Each cloud of rows lies close to a flat space through zero, with a little noise off it, and is much wider in some directions of that space than in others. After each cloud: how many dimensions does that space have?
In the rows, zero is written as 128.

[[179 146 145 170  87 225 151  70  31 134  67 106 104 136  66 133 113  89]
 [110 121 114 109 118 117 143  94 157 148 164 144 126  90 186  94 154 103]
 [119 109 114 128 145  91 115 150 141 123 146 137 126 125 129 152 141 121]
 [134 117 130 147 135 128 108 140 110 112 110 129 123 149  98 160 129 136]
 [143 123 140 144 116 154 123 127  99 117  92 118 126 144  95 146 121 124]
 [145 137 135 146 118 165 128 107  94 127 108 125 119 138 106 130 124 126]
 [136 127 112 145 141 126 122 115 106 135 150 140 106 125 120 140 138 111]
 [131 129 119 134 147 110 123 148 122 126 140 129 122 134 111 147 124 127]
 [134 137 121 134 128 136 135 111 116 140 142 132 117 118 131 121 131 116]
 [104  87 121 113 141  73 108 164 172 110 134 138 140 126 146 155 150 132]
 [103 113 104 109 152  70 123 145 174 135 180 147 129 108 168 127 149 122]
 [105 120 120 106 138  91 126 142 173 130 156 138 138 115 164 116 140 135]
 [145 134 120 139 108 160 154  85  92 148 131 125 110 102 129 115 136  82]
 [141 139 133 141 133 141 126 139 105 123 114 120 124 145  96 140 110 137]
 [149 123 124 156 115 163 128  94  78 130 113 129 105 129 102 144 139  97]
 [156 168 121 143 119 176 159  81  77 158 142 122 105 112 117 101 115 101]
 [132 145 126 132 118 159 137  82 114 145 144 136 115 116 146  97 136 121]
 [136 140 138 133 121 150 129 121 114 127 113 122 129 137 116 122 118 138]
 [141 142 146 128 111 156 141 129 113 127  97 110 136 136 109 122 109 131]
 [138 149 149 127 121 149 133 148 120 120  96 108 142 148 102 124  97 154]
 [137 129 148 134 118 147 123 144 115 111  85 112 138 152  97 142 111 146]
 [146 148 142 136 113 165 140 119 100 130 102 112 128 138 104 120 109 132]]
  5

[[148 185  44 100 104 131 185 120 113 188 214 165  96 169 150  77 145 144]
 [115 134 136 104 161 146  91 137 123 148 130  81  99 132  98  96 162 122]
 [175 163 104 105  91  89 132  89 205  70  92  71 184  51 168 194 170  88]
 [127  88 115 141 120 175 124 173  92 106 119 107 157 131 168 123  85 133]
 [136 176 163 141 123 117 140 130 137 113 118 137 156 169 111  94  95  85]
 [161 133 101 119 102 105 116  98 139 119 115  87 132  94 161 171 183 126]
 [133 123 134 148 118 135 120 127 149  74 105 129 138 132 152 124 113 120]
 [ 91 148 101 110 124 144  77 101 106 149 147 149  91  99 118 129 101 146]
 [134 115 103 114 144 138 132 133 165 113 143 136 143 127 114 116 120 150]
 [162 129 146 134 120 103 114 121 187 108 111 143 170 121 156 142 132 110]
 [114 197 159 123 112 106  91  84 109 147 108 108  96 104 123 135 146  80]
 [122 176 113 132 113  98 108 136 148 136 150 162 123 201 106 101 119 133]
 [ 77  60 168 144 171 162 141 186 107 126 119 155 123 136  83 123  74 155]
 [108 142  82 104 140 131 130 135  96 184 183 149 136 143 110 102  89 156]
 [170 109 113 125 113 104 160 108 191 147 152 195 132 142 103 160 169 165]
 [135 111  99 145 116  93 197 124 138 105 141 162 145 169  89 149 123 167]
 [100 173 126 139 119  98 149 115 102 127 137 138 106 157 119 108 112 115]
 [109 109 137 147 111 140  81 142 116  86  89 126 180 152  60 173  60 146]
 [101  69 138 136 159 156 119 125  69 166 139 137  64 119 121 119 146 169]
 [137 152 120 123 135 112 145 101 108 119 122  75 121 148  99 112 169 119]
 [133  99 131 139 106 152 162 173 133 119 122 160 146 157  95 167 106 146]
 [150 120 159 137 116 185  50  98 122 154 126 195 147 148  71 127  75 150]]
  12

[[141 147 139 159 126 111 121 132 138 118  93 142 129 114 117 112 140 128]
 [101 135 140 103 114 108 114 143  81  79 146 129 144  85 144 109 100 178]
 [146  81 127 179 181 142 131 137 152 147  95 151 143 107 111 171 105 115]
 [ 93 148 134 117  96  92  94 117 178 147 159 187  99 109 137 104 152 135]
 [150 100  95 176 159 118 128 158 159 103 148 121 132 152 159 184 131 105]
 [118 100  86 172 138 168 154 153 183 159 135  78 130  95 133 186 133 131]
 [117 120 118 124 135 123 117 151 116  83 184 124 149  77 165 173 131 158]
 [164 112  91 200 135 119 140 121 183 163 158 150 132 110 115 147 152 118]
 [134  93 126 145 148 139 112 131 142 131 122 135 104  95  93  95  84 139]
 [ 58 110 129  93  94  79 107 126 116 127 160 179 136  69 148 141 104 152]
 [ 79 162 157  86  68  98 110 116  87 109 119 161 122 109 135  96 119 144]
 [154 133 129 173 152 124 116 154 134 122  95 148 121 134 117  95 113 148]
 [ 70 115 125 156 127 141 161 134 141 114  96 139 144  67 120 141 100 168]
 [134 168 178  92  85 103  94 116  52 117 108 148 121 122 117  60 106 149]
 [161  96 117 140 150 147 135 104 154 133 119 125 117 129 106 171 157  59]
 [ 95 121 121 106 143 118 162 118 140 127 172 143 109 123 150 138 165 150]
 [171 151 163 185 108  91 103 125  86 137 137 189 126 107 131 118 125 147]
 [195 166  95 130  67 102  86  99 168 116 198 105 122 137 125 120 195  60]
 [150 100 104 183 168 113 147 132 163 143 201 178 121 144 167 195 165 124]
 [ 83 121 120  98  87 147 125 124 124 144 136 128  85 113 112  89 103 142]
 [199 150 160 152  82  84  73  78 127  91 187 134 120 124 130 146 144  56]
 [110 109 123  99 131 150 148 113 141 137  83  72 108 135  96 111 115  97]]
  14

[[176 115 155 114 121 110 148 131 132 140 105 133 118 127  90 137 127 149]
 [149 125 144 152  99  69 136 107 146 101 137 159 101 133 113 151  93 131]
 [137 125 110 130 115 120 121 135 154 125 159 130 128 145 115 148 117 100]
 [169 127 143 122 116 153 133 111 109  95 125 114 165 111 121 141 102 126]
 [139 104 127 143 145 161 127 129 116 154 188 115 123 150 121 156 125  95]
 [113 142 126 145 130 139 112 117 142 130  81 123 150  95 130 119 126 150]
 [120 122 126 154 136 169 115 115 123 129 118 106 162  89 149 122 129 103]
 [145 101 147 163 121 132 137  97 134 165 122 132 130 128 100 149  98 135]
 [122 128 152 129 165 176 119 130  93 149  90 103 138  86 147 101 167 168]
 [111 120 146 113 161 150 129 138 118 206  75 119 113 120 114  95 173 203]
 [111 145 112 118 143 122 122 142 139 141 153 138 109 173 107 149 127 148]
 [111 123 119 121 148 198 141 133 108 150  79  92 189  94 143 103 144  84]
 [129 135 133  80 138  99 148 161 130 158 102 141  93 159 102 111 161 171]
 [166 116 134 137 111 151 135 123 119  79 123 108 172  82 145 133 113  54]
 [103 132 122 139 157 147 126 148 135 153  98 117 131 109 133 117 158 109]
 [104 138 130 116 136  24 139 156 162 167 155 187  19 209  88 142 145 188]
 [119 101 143 139 149 163 119 116 111 196 129 113 120 123 130 110 150 173]
 [117 178 116  39 109  37 154 185 140  71  75 161  88 150 133  83 169 157]
 [122 122 131  82 124  63 163 157 145 179 110 160  69 185  89 112 152 166]
 [116 121 100 154 121 121  98 120 144 119 237 137 105 174 136 167 102 101]
 [131 126 109 109 108  97 151 142 136 105 160 142 119 167 123 141 113  71]
 [ 84 156 124  95 164  79 113 176 131 150 140 154  44 165 137 104 192 196]]
  9

[[111 117 124 125  99  92 153 167 103 163 127 142 117 140 176 183 117 130]
 [154 163 141 117 125 111 119  98 157 101 121 103 107 102 126 107 107 113]
 [107 110 125 136 123 110 138 157 120 161 129 151 131 160 129 166 136 132]
 [150  89 114 126 170 218 142 155  76 100 124 161 210 147 140  39 111 139]
 [118 104 121 138 117 147 116 151 113 130 128 114 134 126 124 149 148 138]
 [148 163 146 131 100  83  92  96 181 103 114  69  70  95 114 151 120 116]
 [126 112 120 139 145 147 126 146 117 135 125 152 162 160 110 115 126 134]
 [134 172 140 127 127  95  96  66 188 106 129  84  79  90  88 132 146 116]
 [122 120 121 132 139 165 107 117 129 108 138 112 135 113 105 112 157 141]
 [144 161 145 118 102  61 146 127 148 142 112 129  99 135 157 152  85 108]
 [133 117 124 121 137 155 143 138 103 123 131 143 149 126 146 105 124 133]
 [124 133 132 139 106  77 120 141 145 151 119 122 103 145 124 176 121 126]
 [107 176 139 116 135  95 135  56 163 131 153 124  77  81 120 141 162 113]
 [123  91 119 134 126 148 142 183  89 147 123 155 167 164 150 129 114 136]
 [148 114 119 116 163 211 130 120  96  83 131 130 175 106 133  43 134 136]
 [123 149 135 123 135 109 150 107 137 135 136 147 123 131 136 124 122 117]
 [124  93 112 144 169 202 111 141 111 111 135 142 186 154  81  79 152 142]
 [125 150 132 120 123 100 146 113 137 139 132 138 115 120 144 133 117 119]
 [110 134 123 134 146 140 109  96 147 126 145 121 117 116  85 125 174 131]
 [131  89 117 159 132 170  81 166 125 122 112 114 159 158  78 131 147 148]
 [127 143 133 111 118 106 157 123 122 136 129 137 113 116 167 136 108 114]
 [129 103 122 151 121 125 114 177 123 142 111 139 149 176 117 144 110 136]]
  5

[[119 135 151 127  99 152 120 116 130 118 137 131 119 114 155 110 129 140]
 [176 154  99 151 131 179 115 127 151 157 139 128 131 130 168 136 125 159]
 [125  99 120 127 134  88 122 124 112 110 131 141 142 132 126 109 146 159]
 [124 110 137  87 183 129 134 163 111 122  73 136 146 109  68 116 160 107]
 [ 94 146 116 105 128 121  99 141 112 127 176 142  68  85  97 146  90 133]
 [150 110  90 112 174 124 121 156 115 151 115 124 138 119 101 155 121 122]
 [ 92 127 129 109 137  79 124 135 112  99 141 132 104 128  80 121 123 114]
 [120 148 138 109 131 152 122 138 130 116 118 134 117 124 111 118 132 119]
 [136 111 120 109 151 148 127 153 117 152 112 131 125 101 117 148 121 116]
 [ 99 154 119 176 109  93 145  89 165 131 177 133  93 122 143 154  86 119]
 [100 125 103 156 134  90 120 115 136 138 186 147  91  87 137 162  80 135]
 [110 128 153  82 155 154 111 157 106 114  96 142 122 103  86 103 150 126]
 [129 158 131 108 162 146 115 142 142 114 111 148 122 125  87 103 151 139]
 [146 113 122 133  81 136 115 111 111 131 153 105 141 156 177 129 120 150]
 [ 94 129  96 147 123  87 114 121 122 149 199 135  71  86 128 184  57 120]
 [ 96 141 126 120 146 102 133 136 130 119 135 137  98 111  82 137 112 103]
 [146 106 119 137 118 148 122 130 118 154 133 122 135 105 164 146 111 139]
 [115 100 149 116 106  93 143 122 103 107 110 104 151 157 124 118 144 105]
 [126  83 124  78 137  84 109 152  73 100 112 115 148 151  87 106 155 139]
 [115 127 137 121 136 121 131 133 118 119 120 134 120 117 109 124 132 121]
 [151 106 103 162  94 124 124 103 124 153 166 114 136 135 191 154 102 154]
 [158 153 101 163 125 192 121 121 163 185 159 136 105  92 177 170  88 143]]
  7

[[132 140 126 129 131 129 129 123 128 124 127 129 126 125 129 132 129 133]
 [135  82 135 124 115 125 121 146 128 148 123 129 120 128 133 125 131 118]
 [116  68 125 124  93 132 122 146 130 146 124 123 129 146 142 105 143 114]
 [125 141 122 134 127 131 130 117 136 123 129 131 122 125 131 127 136 134]
 [124 105 129 124 121 128 128 142 116 136 127 120 151 141 122 121 125 116]
 [133  83 136 126 115 128 118 143 131 150 124 132 114 129 139 125 133 119]
 [117 109 121 129 116 133 126 134 126 130 129 122 134 140 131 113 134 120]
 [105 155 110 133 124 134 138 121 110 110 135 113 166 148 120 109 124 125]
 [122 120 121 132 116 133 129 125 132 125 129 129 127 131 135 114 139 129]
 [120  51 135 115 100 123 123 164 114 156 125 115 153 152 135 108 127 106]
 [107 109 107 131 102 139 130 127 126 124 125 115 147 151 134  98 140 124]
 [133 104 136 125 127 122 123 139 125 143 126 128 128 128 130 128 125 118]
 [107 183 104 140 127 141 134  95 130  96 132 122 134 130 125 117 138 142]
 [138  36 153 111 111 116 118 173 117 174 123 124 132 137 138 124 121 103]
 [115 141 110 141 113 140 126 105 146 114 129 130 110 124 140 118 148 140]
 [105 112 107 136  98 139 128 125 130 123 127 120 137 146 138 100 147 127]
 [126 110 131 126 123 126 126 133 127 131 126 125 129 133 131 125 130 123]
 [113 119 109 134 103 143 123 117 137 119 124 125 119 137 140 110 147 134]
 [141 189 133 132 159 123 129 107 141 111 131 144 106 105 120 154 119 145]
 [132 125 134 125 131 126 127 132 125 133 128 130 131 124 126 130 122 125]
 [122 159 120 132 133 130 134 116 126 116 129 124 136 127 123 128 127 133]
 [134 118 136 125 131 125 127 134 125 135 128 128 129 129 130 132 122 123]]
  3

[[161 134 143 144 163 144 150 126 142 100 136 149 150 126 107 153 142 113]
 [143 102 135 135 116 136 117 132 129 128 158 128 123 153 136 125 138 157]
 [140 111 110 132 141  91 133 165 130 126 121 104 142 123 133 126 134 102]
 [123  89 146 157 140 108  83 131 146  98 139  87 131 167 123 126 167 127]
 [117 128 147 133 142 156 113 106 127 127 129 116 130 133 130 120 118 137]
 [137 152 128 111 131 136 128 114 127 117 121 127 127 136 130 155 135 133]
 [114 122 134 125 117 112 128 128 112 138 126 137 123 105 124 121 129 109]
 [127 124 118 105  99 123 137 138 128 152 122 105 138 138 150 118 111 158]
 [149 131 115 126 133 106 132 150 153 119 111 128 155 129 144 143 141 122]
 [172  94 132 140 122  96 110 128 140 146 102  29 109 149 121 150 132 115]
 [150 115 115 116 114 114 127 123 121 137 114 101 125 174 152 142 141 143]
 [112 118 111 138 131 122 126 130 126 116 130 153 129 169 139 112 149 136]
 [154 140 117 145 139 143 106 126 159 123 118  90 129 157 145 129 127 141]
 [122 139 126 128 113 151 104 126 127 139 152 127 106 117 138 115 110 151]
 [148 148 130 140 149 131 130 116 142 110 113 168 130 121 120 158 148 107]
 [165 116 139 132 147 111 127 128 164 112  99 120 134 130 111 185 147 123]
 [118  99 126 158 129 119  88 136 147 132 131  89 105 142 123 107 128 132]
 [138 145 116 147 127 121 140 124 137  96 140 114 104 157  85 139 157 117]
 [126 134 132 138 142 119 148 122  97 112 147 105  80 107  54 141 132  82]
 [126 147 126 158 130 149 130 118 149 130 126 110 116 123 102 105 113 122]
 [153 129 116 120 136 126 132 143 120 127 136  88 139 145 145 128 127 127]
 [123 139 119 121 141 145 144 128 131 128 124 158 135 128 130 130 115 140]]
  12

[[127 110 144  87 115  92  87  87 111 129 143 142 106  43 115 155 104 130]
 [150 116 135 139 135 127 115 143 144 131 108 121 110 121 133 129 111 111]
 [135 120 143 111 119 107 109 102 125 136 138 128 110  80 119 137 114 123]
 [124 132 123 142 137 134 139 142 128 132 134 121 139 159 130 122 145 134]
 [133 140 117 163 145 159 167 169 140 118 115 121 142 206 140 101 149 127]
 [153 126 131 170 142 154 154 178 158 129  88 119 120 182 143 116 123  95]
 [108 140 117 126 126 133 151 123 114 129 140 125 150 157 126 117 144 145]
 [151 120 127 168 139 144 134 171 159 128  91 119 111 161 140 125 122 104]
 [ 98 135 127  93 119 104 120  77 105 128 163 129 139  93 111 137 148 157]
 [104 149 115 149 138 155 172 146 125 126 131 119 162 195 136 103 170 139]
 [132 126 130 132 124 122 117 132 127 120 120 128 120 122 131 130 126 127]
 [116 129 136 113 124 126 130 108 118 131 143 131 134 114 124 132 133 131]
 [136 109 143  89 106  88  80  87 123 128 142 136  96  32 112 157  98 125]
 [ 90 141 114 108 128 126 150 101 111 130 168 121 159 139 114 120 154 156]
 [121 125 125 110 121 123 117 111 118 131 144 121 131 102 127 136 138 134]
 [125 116 135  95 112 102  95  92 119 133 141 132 113  59 114 143 110 141]
 [150 122 129 140 138 130 129 146 141 124 107 132 122 138 134 127 121 114]
 [140 134 123 149 145 145 148 155 140 133 110 126 129 163 141 110 130 116]
 [123 127 130  95 113 106  94  88 114 127 143 122 114  68 114 145 119 144]
 [121 124 132 100 111 101 102  90 111 129 154 138 122  64 122 147 123 144]
 [157 104 141 135 126 119 103 138 137 130 102 123  96  95 127 139  88 101]
 [ 93 156 109 143 141 160 175 136 119 122 148 121 170 195 135 103 175 150]]
  2

[[141 143 139 124 151 142 124 130 130 130 132 137 141 111  85 154 112 130]
 [142 118  92 135  86 136 148 112 200 140 141 143 124 126 141 139 138 116]
 [128 137 116 147 115 116 116 136 124 135 134 145 123 159 130 129 113 135]
 [120 145 106 122 127 104 109 120 113 144 133 130 123 145 114 117 121 135]
 [135 120 130 101 126 138 110 131 154 119 102 123 101 135 133 130 147 148]
 [121 113 150 123 137 123 104 136 109 133 115  96 146 145 127  93 128 127]
 [ 95 123 122 130 129 115 134 119 160 138 143 144 136 120 116 127 133 116]
 [109 116 138 133 113 144 159 124 139  77 125 155 109  97 140 104 105 158]
 [140 119 140 102 140 138 174 133 121 170 160 161 135  93 118 133 118 119]
 [132 131 133 108 109 133 143 135 121 124 129 136 108  97 128 125 117 138]
 [ 93 122 106 165 137 141 137 130 154  96 141 150 155 114 138 137 147 108]
 [155 127 157 115 121 122  84 123 132 158 122 106 121 153 138 132 132 118]
 [133 134 117 133 137 143 152 128 115 145 138 132 147 118  88 156 142 125]
 [159 115 150 114 146 158 161 133 120 127 120 122 125 145 136 134 147 116]
 [129 110 123 117 106 121 138 138 143 148 128 123 123 148 154 115 147  96]
 [135 117 124 146 139 113 127 132 116 155 145 125 174  97  81 168 105  98]
 [109 130  79 135 130 128 126 125 185 121 114 137 131 123 126 122 131 149]
 [161  98 115  75 100 116  95 136 141 147 135 118 114 141 138 109 139 129]
 [ 72 141 134 132 132 131 129 129 102 117 122 157 121  93 105 131 134 126]
 [128 130 147 100 137 127 128 179 141 158 144  84 141 155 134 126 174 111]
 [125 149 135 114 128 143 131 136 130 145 142 141 129 131 138  99 129  98]
 [133 146 151 129 129 128 119 135 132 130 126 121 115 141 130 150 135 119]]
  16

[[202 177 106 115 157 163 111 134 118  82 111 176 156 141 128 133 107 161]
 [163  99 114  88 135 160  92 112 130 102 121 138 144 133 127 122 120  96]
 [105 122 141 142 115 122 153 196  96 120 159 156 146  81 123 152 155 180]
 [207 138 153 121 133 198  85 150 135  46 138 151 139  89 134 197 123 124]
 [157 109  95  82 109 125 113 132 109 133 128 128 121 166 108 123 111 114]
 [209 202 117  39 128 150 102  77  79  84  97 184 125 219 112  89 101  98]
 [ 76 124  94  55 108  70 183 152  51 118 128 195 109 227 111  94  92 200]
 [187 113  50  95 128 103 101  95 150 172 108 106 122 186 105  94  89 102]
 [ 76  92 154 156 122  72 144  92 171 180 135  76  64 125 117 103 121  86]
 [ 76 121  94 132  92 106 147 135 102 142 149  92 138 139 129 142 151 144]
 [ 90 142 203 194 154 141 132 134 171 134 152  71 110  68 123 136 155 105]
 [162 158  96  81 110 181 139 233  33  31 151 208 168 141 103 196 122 227]
 [183 163 114 121 139 195 107 169  92  39 138 175 185  86 135 169 147 173]
 [ 79 140 105  88  83 191 128 108  51  78  96 147 145 180 136 170 141 111]
 [174 154 165 138 139 161 100 154 161 109 177  61 132 110 117 161 140 108]
 [108 131 117 117 101 222 108 136  85  49 112 108 108 149 101 217 117 111]
 [132 150 183 145 190 166 136 193 133  54 162 170 182  75 147 136 139 204]
 [128 133 160 158 155 105 137 141 163 168 140 104 114 110 113  97 129 121]
 [ 43 157 197 195 161 107 158  97 160 110 148  76  89  86 120 108 150 130]
 [102 146 124 170 151 128 126  90 145 141 125 108 173  74 154  89 173 118]
 [173  90  82 149 130 110 121 123 169 195  73 157 112 133 134 133  86 121]
 [143  82 103  76 111 103 149 209 102 136 149 180 160 166 143 144 106 198]]
  11
